Every row belongs to one group in each of 4 separate groupings. Each group adds its own fixed numbers to the row, and there is some noise. The rows also spread widely along 17 directions, which tell nothing about the answers.
In the rows, zero is written as 128.
Known rows, each followed by its group in each grouping:
[172 151 105 163 138 125 148 150 134 136 159 106 103 133 112 137 116 118
 117 157  92 112 133 137 131 124 139  99 146 136 117 159 137 126 117]	(2) foma M (2)
[ 94 244 144 144 134 138 124  99 156 145 157  78 141 182  94 135 210 151
  76 113 155 150 146 125 108 156  96 136  54  98 141 117 174 217 136]	(1) guzig M (0)
[114 149 141 124 127  77 123 160 117 133 120 103 112 133 164 135 153 140
 146 127 126 128 102 168 169 111 172 125 129 126 142 181  88 143 159]	(0) gisep D (4)
[118 101 150 128  70 144  86 117 137 113 103 112 125 121 135 117  92 139
 111  87 141 124 145 126 165 163 139  95 113 126 134 165 184 157 158]	(0) sar Y (1)
[150 115 163 181 134 180 123 134 125 147 158 112  90 111 106 167 100 131
 106  88 121 106 146 103 119 112 128 107 121 166  99 162 141 160 143]	(2) lev F (1)
[138 145 104 106 130 173 145 116 146  78 123 102 188 148  83 133  92  87
 137 102 123 127  88 109 115 142 181 155 107 164 149  58 140 127 146]	(1) sar C (2)
[105 194 110 154 143 100 155 139 137 139 144 105 137 132 100 181 127 161
  91 118 128 138 172 154 121 110 127 115 121 150 122 127 112 174 133]	(0) nebi C (3)
[122 148 157 104 137 155 130 192 143 143 118 120  78 152 159 148 156 151
 121 130 150 131 167 139 163 133 132 132  97 129 169 132 160 155 173]	(0) foma E (3)
[132 146 140 115 132 104 129 152 134 132 132 123 102 128 123 129 136 149
 132 154 129 135 118 158 142 122  98 107 148 131 136 133 135 110 129]	(2) guzig F (0)
[142 103 141 154 137  98 137 151 110 130 118  84 102 113 124 116 148 132
 134 137  97 126  93 168 139 110 142 106 167 159 132 144 114 161 129]	(1) nebi E (5)
[146 122 145 115 102 143  96 168 131 136 104 171  91 136 180 121 142 107
 110 175 141 124 139 151 147 134 129 130 128 125 115 110 175 123 134]	(1) lev D (4)
[107 155 130  99 112 105 142 125 153 142 141 106 145 164  79 118 129 142
 138 150 130 155 113 122 118 131  97 126 139 103 130 128 128 142 117]	(1) gisep Y (5)
[142 131 103 126 127  90 134 121 134 135 137 116 141 155  97 117 135 115
 119 137 113 135 105  98 137 145 144 106 127 108 115 138 122 102 115]	(1) lev C (5)
[149 158  70 144 106 101 111 117 125 118 116 139 114 138 115 135 143 104
 100 103 117 131 128 120 120 145  88 128 139 135 123 116 175 135 131]	(0) gisep C (3)
[138 117 168  75 134 128 172 156 131 131 131 170  91 106  49 150 171 180
 146 171 146 114 166 143 134 146 133 130 133 179 143  89 152  79 127]	(0) gisep D (5)
[154 165 141 149 110 150 108  94 146 126 102 127 112 119 125 142 155  98
  91 163 125 131  98 154 141 143 124 116 126 148 109 137 183 149 129]	(0) lev D (5)
[109 130 146 136 138 163 125  99 174 135 115  78 145 149 120 108 122 118
  95 173 104 157  95  99 151 116 173 114 120  99 123 162 109 155 166]	(0) lev Y (5)
[129 149  65 132 109 108 119  80 124 100 113 160 149 130 101 138 173  78
 118 110 122 127  64 100 116 138 146 176 125 164  98 110 135 110 135]	(2) lev C (5)
[120 114 192  74 147 149 125 152 152 129 119 145  96 122 124 162 126 140
 157 103 159 151  75 115 142 107  73 151 147 166 157 109 115  80 167]	(2) lev Y (5)
[133 153 121 123 113  70 125 136 119 123 119 127 116 128 133 109 180 148
 112 173 123 121 130 173 162 151 140  97 128 120 128 146 155 124 112]	(2) nebi Y (3)
[138 162  96 150 151  91 129 141 109 115 134  87  99 143  98 118 163 153
 116 104 106 126 132 143 120 119  94 123 133 127 143 101 141 144 123]	(0) sar C (0)
[152 156 149 158 131 112 152 153 160 174 139  71  68 127 101 165 142 144
  97 102 105 151 165 137 157 147  94  64 159 158 144 192 160 192 143]	(2) lev M (2)
[127 113 147 103 107 159 130 137 139 120 137 137 124 139  92  96 148 126
 125 146 129 123 144 116 110 146 136 143 126 133 132  82 173 141 136]	(1) lev M (0)
[154 141  98 130 166 147 148 143 136  93 136  85 117 148 106 108 133 154
 127 151 108 108 135 112 171 147 200 116  82 130 156 115 140  94 147]	(2) sar M (4)
[122 119 103 126 124  98 149 149 120 123 121 100 100 128 103 134 111 169
 149 124 123 126 111 146 164 111 137 116 135 147 135 152 107 117 122]	(2) sar E (3)
[149  99 147 154 100  97 119 136 101 157 162 155  98 117 127 117 209  88
 119 127  98  90 130 117 117 143 183 122 148 139  89 185 126 156 147]	(2) sar M (5)
[121 164  92 129 117  94 125 132 132 120 126 143 127 130 137 148 137 132
 112 144 125 125 126 143 155 137 156 124 121 137 115 153 123 107 142]	(2) foma F (0)
[115 189 114 124 159 124 128 139 141 125 133 109 130 155 115 160 132 158
  98  89 157 148 144 111 140 128  87 120  87 133 147  82 138 112 133]	(2) lev M (3)
[132 150 140 138 120  62 117 135 100 136 159 126 152 143 132 122 175 101
 129 115 121 115  99 140 109 132 161 120 129 118 109 143  98 137 123]	(1) lev C (1)
[116 144 139 119  89 130 145 145 123 165 130 170 153 141 113 193 112  98
 137 113 172 121 123 123 130 110 169 133  93 151  78 160  97 145 111]	(2) sar E (1)
[152 110 123 115 118 115 137 172 116 150 129 134  94 146  97 133 129 139
 119 103 135 121 182 105 137 149 116 101 132 132 126 110 161 133 117]	(0) lev D (4)
[136 152 103 119 138 103 153 162 141 161 110 133 105 163 120 151 190  98
 123 140 125 145 112 120 141 126 137 139 128 132 127 133 128 155 133]	(1) nebi C (5)
[104 137 121 145 159 126 125 140 117 101 131  91 122 125 135 133 116 162
 136 115 122 127  99 139 132  81 151 160 116 142 135 113  85 126 158]	(0) lev C (5)
[ 95 109 147 138 134 136 112  98 143 153 134 154 154 143 112 118 137 109
  86 156 132 141  90  78 113  95 130 132 121 104  78 128  82 108 128]	(1) foma Y (3)
[172 149 127 126 162 132 147 176 115 135 137 146 121 144 133 126 183  87
 118 172 120 106 128 140 120 118 157 125 118 136 127  76 136 114 114]	(2) nebi M (3)
[122 141 133 133 142 117 116 131 131 115 133  95 139 140 129 110 127 137
 107 138 113 132 118 136 139 122 133 103 128 116 135 110 119 126 135]	(2) sar Y (3)
[165 170 132 158 169 146 131 156 153 147 155 113  98 146 121 196 106 120
  94  93 113 139 140 102 111 118  77 107 140 148 133 126 128 133 149]	(1) nebi Y (5)
[178  95 130 154 136 177 103 155 109  97 117 120  85 105 151 124 103  88
 134 101 104 109  88 138 113 104 102 140 163 177 137  87 159 131 154]	(2) guzig E (0)
[137 134 192 140 151 135 122 148 128 151 129  94 129 133 132 120 102 130
 117 166 135 131 110 159 139  92 128  76 128 106 114 127 111 130 106]	(0) sar F (4)
[121 141  78 137  59 124  88 120 108 124 109 126 160 177 175  88 133  41
 134 113 134 121  59 123 122 119 149 166 107  84  86 143 155 185 109]	(2) lev C (3)
[171 142  62 152 104 118 125 150 101 124 120 154 111 148 130 110 138  95
 114 174 109 106 133 143 122 123 141 128 125 121  82 101 165 130  78]	(2) lev Y (0)
[ 99 182 124 140 140 114 121 123 121 129 119 102 105 145 120 139 176 162
 130 117 154 137  91 151 137  96 104 158  89 127 130 131 123 150 129]	(0) sar M (5)
[125 146 124 146 112  78 118 135 116 115 165 124 112 119 134 121 164 142
 127 135 103 105 121 161 124 134 149 133 147 137 126 165 124 131 147]	(1) foma M (3)
[151  87  97 143 115 170 130 138 131 156 111 195  84 132 127 135  93 143
  94 200 153 101 162  82 183 119 175 110  59 109  61 158 152  53  91]	(2) lev C (3)

New rows. What belongs after each?
[150 143 124 110 139  94 107 165 115 126 117 137 106 142 165 142 172 102
 123  93 135 126 117 128 152 147 121 120 125 137 150 109 145 103 154]	(2) sar C (5)
[131 118 146 137 145 123  97 140 139 122 163  84 118 157 147  83 154 118
 126 115  94 130  96  86 126 130 142 126 135  88 153 158 113 127 185]	(1) lev M (1)
[119 201 122 130 200  78 133 130 153  96 150  55 169 143 119 125 157 149
  77 133  86 162 149 140 122 144 135  90 149 122 182  65 106 123 181]	(0) lev C (5)
[110 121 134 109 125 103 114 126 154 120 108 132 106 128 139 116 178 135
 117 161 112 151  96 128 152 137 140 139 152 135 140 143 125 118 175]	(1) lev Y (5)
[118 166 143 161 129 112 104 101 107 116 163 105 164 125 119 124 131 144
 105 107 137 113 123 131 120 128 144 107  89 120 110 132 120 130 125]	(2) gisep M (1)
[139 124 155 151 166 148  95 143 109 108 157 123 115 120 159 142  86 161
 120 120 130 102 115 115 137  95 147 127 101 123 123 128  92  58 157]	(0) lev D (5)
[138  89 123  86  85 115 135 137 130 150 119 163 124 153  98 118 144 103
 154 133 147 120  99  79 163 151 168 124 110 111 102 172 129  87 117]	(2) lev D (1)
[ 85 128 150 130 150 104 121 120 117 147 151 121 131 157  75  96 207 177
  89 113 143 131 162  81 110 136 122 126  93 105 117  90 114 144 125]	(1) sar Y (4)
[143 156 162  81 133 107 106 164 117 129 151 144 104 172 131 109 188 125
 156 115 151 119  97 120 114 132  72 148 121  91 158 104 150  95 132]	(0) sar Y (3)
[144 164 145 172 167 177 116 136 142 120 145 101 125 133 149 159  94 155
  81 150 125 115 158 120 155 115 185  98  65 120 122 144 121 121 155]	(0) lev Y (1)
[117 113 138 153 122 118 103 148 100 135 120 119 151 124 169 110 118  92
 108 118 127 127 110 147 117  89 147 124 138 133  97  97 105 161 123]	(2) lev C (2)
[119  95  75 150 145 157 128 127 129 101 113  52 143 168 113  56 148  98
 121 131  74 130  86  86 122 118 189 152 127 106 138 104 126 186 158]	(1) nebi F (5)
[104 117 149 108 127  97 119 169  91 145 132 127 130 157 154  95 139 133
 162 136 160 123  79 144 136  77 127 145 108  91 109 113  87 113  95]	(2) lev C (3)
[139 149 123 118  96 115 122 147 122 136 136 100 124 164 136 107 131 127
 137 119 138 116 125 133 160 154 146 110  90  88 131 170 167 152 113]	(2) nebi C (0)
[119 118 104 102 104 145 132 153 129 123 128 124  94 164 115  84 185 128
 150 145 119 117 116 108 130 137 134 173 123 113 143 135 167 164 146]	(2) nebi E (3)
[125 160 142 108 105 102 161 123 153 142 143 138 126 117  67 152 120 165
 120 176 134 133 161 156 145 151 121  86 140 147 119 148 155 116 110]	(2) gisep F (3)
[114 117 123 125 133 154 128 149 130 135 111 139 121 141 119 135 112 139
 120 127 150 129 136 106 135 103 131 139 110 131 115 112 128 133 134]	(0) nebi F (4)
[128 138 132 121 140  93 119 129 123 133 133 142 132 137 120 125 175 117
 113 146 123 132 106 125 124 122 123 123 140 125 114 108 111 104 128]	(2) sar Y (5)
[132  84 168 114 103 136 117 144 115 111 135  61 102 130 127  86 150 140
 164  76 113 109 106 121 165 167 177 121 124 138 170 175 159 170 177]	(2) lev E (5)
[ 80 166 187  75  89  47  96 143 129 159 152 125 137 170 147 103 189 152
 143 115 172 145 104 144 139 155  85 115 118  67 142 171 134 131 130]	(1) lev F (3)
[141 105 116 127 123 111 115 178  95 114 132 164  97 119 157 133 156 125
 137 105 132  96 138 133 132 121 151 148 131 157 128 109 127 113 150]	(2) guzig Y (3)
[118 103  69 133 105 153 114 111 121  94 124 119  83 154 107  69 181 152
 139 135 109 101 106  76 143 142 169 192  90 108 132 161 167 136 163]	(0) lev E (3)
[105 139  94 112 156 111 144 153 130  98 135 104 162 144 117 135  94 160
 133 112 130 129 141 113 144 119 188 130 111 136 150 104  80  99 167]	(0) guzig F (4)
[149 136 143 148 123  65 134 124 115 114 154  83 134 121 117 109 142 135
 138 149  93 106  86 169 157 148 195  86 141 131 127 193 103 123 120]	(1) foma Y (4)
[107  90 129 142 125 135 104 178  96 158 145 170  84 149 159 112 124 153
 134 152 149 106 129 105 117  65 120 162 107  93  82 130  98 106 114]	(1) lev F (3)
[101 141 133 110 134 123 135 128 156 153 105 119 122 160 117 122 161 130
 114 166 131 156 102 115 155 105 144 128 113  99 122 146  99 141 144]	(0) sar Y (0)
[114 139 136 156 127 160 119 104 120 114 141 130 114 112 103 139 146 157
 102 123 139 104 132 118 132 127 154 142  86 157 104 128 148 134 138]	(2) lev F (3)
[160 148 156 172 133 173 133 121 123 128 113 107 123 114 123 168  97  98
 114 147 129 109  75 174 143  94 165 112  99 170  98 124 124 147  97]	(1) sar D (3)
[157 126 105 145 140  85 127 164  99  99 130  93  69 111 124 116 189 134
 134  91  81 113 124 156 130 142 124 134 182 183 158 109 150 157 157]	(2) lev D (4)
[117 110 132 120 100  96 134 161 103 151 133 138 122 138 118 106 117 146
 156 160 143 115 121 150 132  98 143 126 133 109  95 151 112 126  93]	(0) lev F (2)
[118 116 111 124 110  89 136 130 103 120  90 124 126 123  97 103 176 139
 118 136 135 127 122 155 144 130 142 121 128 149 118  88 145 149  99]	(0) lev Y (3)
[136 113 156 117 166  84 130 169 113 136 149  68 112 152 128 104 151 140
 152  77 114 134  90 109 141 122 107 104 152 116 166 143  93 123 148]	(2) nebi E (4)
[ 95 140 159 108 118  98  99 152 128 141 164  96 126 169 135 104 135 155
 144  86 142 133 117 108 125 133 101 127 119  81 150 161 119 136 153]	(1) sar F (2)
[164  85 144 121 143 111  93 100 129 115  99 152  74 102 103 105 145 170
  99 151 137 129 100 108 170 158  66  85 128 133 126 105 177   6 109]	(1) lev D (5)
[118 156 117 151 134 163 111  94 160 106  88  94  97 123 110 141 145 127
  91 116 115 154  91 127 135 119  84 141 134 161 145 120 166 167 169]	(0) sar E (3)
[129 141 115 150 128 124 128 138 136 151 135 121 104 149 123 131 124 133
 101 152 120 132 140 119 134 107 126 116 121 106 104 151 128 140 124]	(0) lev C (3)
[ 99 102 140 154  86 111 101 153 119 164  97 115  61 122 164 106 183 148
 111 142 125 134 136 154 162 114 114 122 138 122 110 203 156 212 144]	(2) nebi E (1)
[134 114 142 123 111 176 129  98 157 144 144 141 132 157  78  85 160  95
  97 178 115 124 136  66 108 148 158 134 114  98  96 129 169 150 136]	(0) lev C (4)
[171 125 231 126 163 187 119 158 143 134 141 102  96 111 132 168  89 131
 133 101 145 123 108 132 142 119 106  85 123 158 156 130 146 105 158]	(0) lev F (1)
[ 98 154 157  99 124 124 152 159 155 147 138 130 148 133 128 177 123  98
 134 122 130 147 116 143 126 107 156 136 156 161 130 141  83 159 172]	(2) foma F (0)
[139 123 168 133 155 132 136 144 127 146 139  83 120 149 112 110 140 142
 120 142 127 123 105 122 157 127 156  93  98 108 133 141 114 117 115]	(1) foma D (2)
[131 109 157 122 133  95 119 185 112 143 149 111 101 126 149 144  92 153
 147  80 126 129 140 132 146 109 108  99 153 132 144 151  96 116 150]	(2) gisep Y (0)
[103 154 132 132 145 153 110 169 119  98 135 117 112 136 143 119 160 159
 106 119 129 126 168 147 103 112 102 158 120 144 151  48 157 168 158]	(2) foma Y (1)
[124 101  85 130 103 103 131 124 135 151 101 157  91 137  92 137 155 140
 111 120 136 135 123  89 158 143 118 129 121 140 103 164 142 114 117]	(1) foma Y (2)
[131 130 125 159 133 110 129 106 135 139 124  99  76 128  95 116 186 138
 113 155  95 133  76 132 136 121 108 133 148 135 114 172 130 145 128]	(1) foma D (5)
[140 157 119 193 157  89 135  96  88 166 140 128 136 126  90 174 182 118
  69  87 137 111 126  99 135 121 158  88  73 149  70 145  88 130  90]	(2) gisep D (3)
[139 133 139 133  93 110 132 140 131 130 138 138 111 105 117 156 103 124
 133 140 117 121 131 173 124 122 120 120 173 163 113 157 144 140 134]	(0) foma C (5)
[139 158 107 154 168 155 156 164 138 168 135 134  87 160 106 167 141 146
  98 159 137 124 168  93 139 100 157 127  78 123  99 139 115 137 122]	(0) lev F (4)
[114 143  82 120 114  73 104 139 124 141 104 168 100 146 132 117 188 146
  85 144 135 141 162 116 139 144  97 129 135 111 116 118 154 111 131]	(0) lev D (2)
[116 150  69 132  91 124 156 108 140 110 118 125 119 130  71 127 129 156
 121 176 113 119 131 151 153 138 163 141 116 146 103 147 152 138 105]	(2) foma D (0)
[ 94  87 159  97 102 136 112 173  98 163 132 185 139 152 147  92 123 142
 141 180 178 118 143 117 115  87 138 149  94  84  86  94 107 107  97]	(1) gisep E (2)
[ 96 139 131 139 154 152 137 108 146 152 106  79 168 164  94 123  91 128
 101 154 141 164  92 101 134  75 127 107  96  91 100 108  82 140 104]	(0) sar E (5)
[101  73 163 133 117 133 112 142 130 161 101 132  92 108 121 117 122 144
 103 136 137 150 139 126 138 102  80 104 163 144 101 115 140 147 127]	(2) lev F (5)
[119 125 133 133 143 147 127 168 139 168 110 124 112 156 119 127 119 115
  88 137 139 156 160 111 110  96  69 108 143 112 115  80 142 161 118]	(0) foma F (2)
[ 80 106 137  77  54 127  84 212  93 121 131 186 114 155 193  95  82 165
 181 150 181 106 154 178 112  91  99 192 127  92 111  96 149 132 112]	(1) nebi D (4)
[134 148 157 106 144  72 161 178 109 152 125  64 119 161 122 124 166 117
 196 116 136 143  30 178 151  92 140 128 134 128 150 148  77 153 101]	(1) lev M (5)
[145 151 132 138 131 122 125 112 140 126 131 160 121 116 122 156 177 126
  93 159 127 109 141 118 152 155 189 115  96 142 116 169 143 103 159]	(0) nebi C (1)
[111 137 148 135 100 143 102 110 115 100 148 137 142 116 138 108 112 137
 143 159 143 106  86 160 113 102 135 160 115 127 100 123 134 118 124]	(2) guzig C (5)
[139 141 104 141 149  75 129 163 116 126 112 162  83 101 141 144 181 140
 100 160 116 131 142 173 133 108 104 122 169 177 122  82 130 102 130]	(2) lev M (3)
[117 174  57 128 119 105 128 162 158 154 117  94  77 188 121 120 135 144
 115 128 120 164 136 112 142 125  39 129 139  87 143 153 172 164 122]	(2) foma F (2)
[131 110  86 123 107 148 106 129 148 111  91 122 114 143 151  90 127  96
 115 164 106 143 100 116 150 130 134 143 143 118 125 115 168 131 150]	(2) lev C (5)
[128 122 222  88 102 170 138 186 135 181 170 103  77 179 101 103 122 172
 176 137 174 115 145 125 135 127  88 120  84  74 140 163 176 160  96]	(1) sar C (2)
[121  92 162 129 115 140  92  90 129 106 121 112 135 114 133  80  93 147
 135 172 127 126  56 128 153 109 138 119 127  99 111 158 118  72 135]	(0) lev E (5)
[100 156 146 149 150 145 106 138 150 111 112 120 114  98 171 170 106 160
  85 134 129 141 141 163 153 102 123 119 133 168 138 124 124 130 182]	(2) nebi F (3)
[ 95 195  92 109 127  84 157 124 166 137 136  76 138 166  78 166 132 146
 122  76 129 170 121 115 140 144  86 124 133 133 155 149 125 162 148]	(2) foma C (5)
[110 193 152  98 117  97 139 152 125 114 180 112 184 157 115 146 123 151
 145 122 151 119 149 151 119 143 168 119  96 117 136 120 109 134 128]	(2) lev Y (1)
[124 155  97 149  81 142 137 129 151 156 120  61 127 183 116 112  85 133
 127 143 135 139 120 125 176 138 162 101  69  77 109 201 162 190  94]	(1) lev M (5)
[122 124 143 123 127  64 109 165 116 146 125  86 114 152 148 105 138 138
 137 110 121 152  95 148 138 113  84 102 162 100 140 134 108 140 119]	(1) lev Y (5)
[130 144 168 122 143 142 154 146 173 154 117  96 129 138 125 144 121 129
  94 196 117 151 136 145 176 132 184  76 118 126 133 146 116 135 141]	(1) lev D (3)
[161 129 127 130 133 185 126 135 143 144  85  94 134 167 137 115 131  43
 111 138 123 144  69 107 148 118 149 113 106 116 121 105 150 167 122]	(2) sar E (0)
[106 117 145 107 125 107 132 133 150 146 156 122 133 145  81 123  89 185
 121 139 133 138 160  92 140 127 117  93 132  95 125 159 104  86 133]	(0) sar Y (2)
[149 135 129 139 106 112  97 145 100 152 133 151 119 150 160 104 155 113
 113 151 146 107 140 126 141 136 145 110  87  80  98 146 156 116 111]	(0) gisep M (5)
[129 118 110 151 128 132 114 142 103 114 140 110 128 139 140 132  69 167
 137  99 144  99 119 110 163 110 164 121  75 115 107 165 107 101 113]	(2) nebi Y (4)
[127 121 129 105 113 142 127 122 154 146 144 131 132 164 102 112 127  95
 138 130 119 136 104  62 124 135 144 138 132  97 122 174 123 127 163]	(0) gisep F (4)
[133 182 105  90  96 125 147 174 151 132 120 115  95 174 109 135 137 149
 147 143 146 136 158 156 151 158 104 136 115 116 157 134 197 169 119]	(0) foma Y (4)
[119 147 117 120 107 132 126 160 133 129  96 132 130 139 160 154 126 107
 112 127 145 132 138 153 157 124 172 130 111 142 131 124 132 160 155]	(0) guzig D (3)
[116 128 163  80 126 146  98 151 160 112 126  76 143 179 153 102 132 106
 141  84 127 150  89  91 154 157 142 126 115  91 191 134 135 133 198]	(1) sar D (1)
[143 151 157 115  91  83 119 169 110 155 117  98 127 151 149 141  94 118
 145  88 163 135 116 175 159 137  94  74 127 114 133 158 151 156  92]	(0) foma E (4)
[157 136 105 108 101  70 146 184 123 120 150 164  69 112  93 137 138 166
 153 164 102 117 173 181 102 130  71 131 214 167 135 115 164 116 120]	(0) lev Y (2)
[134 122 151 117  99 129 127 159 147 141 116  93 108 134 135 147  63 132
 129 107 129 139 132 150 169 131 116  84 150 129 146 170 146 142 143]	(0) foma D (3)
[111 187 110 136 145 160 131 140 150 120 188  98 116 180 112 127 170 125
 139 132  91 131 116  93  68 111 119 203 131 110 149 131 121 185 190]	(1) gisep E (5)
[145 133 123 132 159 117 136 128 125 138 138 142 128 144 114 128 158 109
 125 162 115 120  84 101 130 101 160 132 118 112 110 139  82  86 133]	(0) gisep Y (3)
[126 133 104 132 151 142 131 119 129 101 118  79 138 152 121 113 151 115
 127 104 115 119  77  98 168 132 203 135  86 130 146 140 111 125 163]	(2) sar F (3)
[ 87 115 129 127 116 129 125 115 135 151 114 157 120 137 100 135 156 164
 106 139 165 130 136  97 160 123 160 133  68 122  96 149 115 112 125]	(1) sar M (1)
[ 92 134 138 115  96 127 124 110 163 132 145 115 174 142  94 110  69 161
 104 174 125 147 166 115 131 130 141  93 130  85 112 152 123 130 138]	(0) gisep Y (1)
[133 164 144 123  69 190 123 131 141 128 176 105 102 179  91 101 164 124
 151 125 122 100 142 108  85 158 117 182 105  95 133 167 219 232 145]	(0) nebi Y (5)
[126 176 142 121 139 128 102 144 132 149 136 150 128 171 141 141 149 111
 101 139 157 142 112 116 107 111  68 132 103  96 115  90 134 113 114]	(1) sar E (3)
[121 148 125 148 146 164 116  98 153 142  82 167 134 127 150 176 151  96
  69 167 146 137  94 105 171 112 199 131  63 149  90 143  98 103 153]	(1) sar E (0)
[ 87 171 171 101 136 100 154 142 164 166 132 125 123 132  88 190 178 148
 102 106 150 170 156 128 124 139 108 120 144 173 142 123 117 172 168]	(1) lev F (5)
[134 121 125 120 167 106 150 123 173 147 100  68  99 147  96 126 153 154
 105 151 103 163  92  98 201 147 146  79 126 116 159 184 111  98 154]	(1) nebi D (5)
[147 115 146  93 112 117 118 133 146 133 128 126 125 146 120  97 118 120
 132 155 131 135 101 116 157 152 113  92 134  95 136 143 156  80 127]	(2) guzig C (0)
[ 98 123 126 117 162 163 123 120 158  98  85  94 160 134 135 102 106 144
 107 182 132 152  90 123 174 104 174 120  97 117 139  97 110  96 152]	(2) nebi F (1)
[129 119 172 128 170 171 143 119 173 114 144 127 152 101 101 167  95 130
  87 150 108 138 136 103 129 128 180 104 140 177 139 106  88  92 196]	(1) guzig E (0)
[145 116  95 172 132 157  94 107 139  95  89 127 100 110 155 120 107 128
  78 164 107 124 101 136 164 121 140 120 116 144 114 120 159 101 139]	(1) foma Y (3)
[142 122 144  90 106 128 144 119 168 134 141 137 137 140  96 160  93 106
 165 116 139 133  65  92 154 147 155 130 129 141 138 198 110  79 157]	(1) guzig C (2)
[115 147 180 119 116 183  91 168 123 115 143 150  91 138 202 126  96 165
 151 176 170  93 115 169 156  90 143 166  67  93 127 154 146  95 147]	(0) foma C (3)
[129 125  96 116  80  96 128 153  90 133 131 124 129 163 113  99 163 117
 154 102 146 104 130 126 135 157 156 136  98 112 111 132 167 158  95]	(2) lev F (5)
[118 114 144 136 121 126 121 114 112  94 163  75 134 124  85  89 117 177
 143 108 107 102 120 124 124 134 161 132 127 129 140 143 127 133 145]	(0) lev D (2)
[171 125 134 129 107 169 133 112 144 119 124 111 150 138 106 119  89  65
 140 161 111 120  69 124 127 130 168 116 137 129 107 142 151 128 120]	(0) lev F (5)
[149 127 161 147 152 127 137 116 119 139 161 160 111 111  87 123 199 118
 107 197 100 103 110 133  90 102 155 137 152 143  93 120 100 111 133]	(0) guzig D (0)
[ 99 132 150 125 109 111 120 159 117 149 146 114 126 145 142 121 128 155
 119 124 142 123 159 136 146 122 151 113 108 107 116 146 116 155 129]	(2) lev D (3)
[100 150 143 123 109 129 108 127 142 138 161 126 111 156 103 144 130 169
 113  83 148 130 153  95 119 141  83 135 105 111 131 145 147 143 147]	(1) sar Y (3)
[118 190  34 143 112 119 131 104 162 114 118 165 122 151 109 168 144 145
  85 162 127 135 148 100 147 151 157 159  86 136 103 150 148 112 140]	(1) lev Y (2)
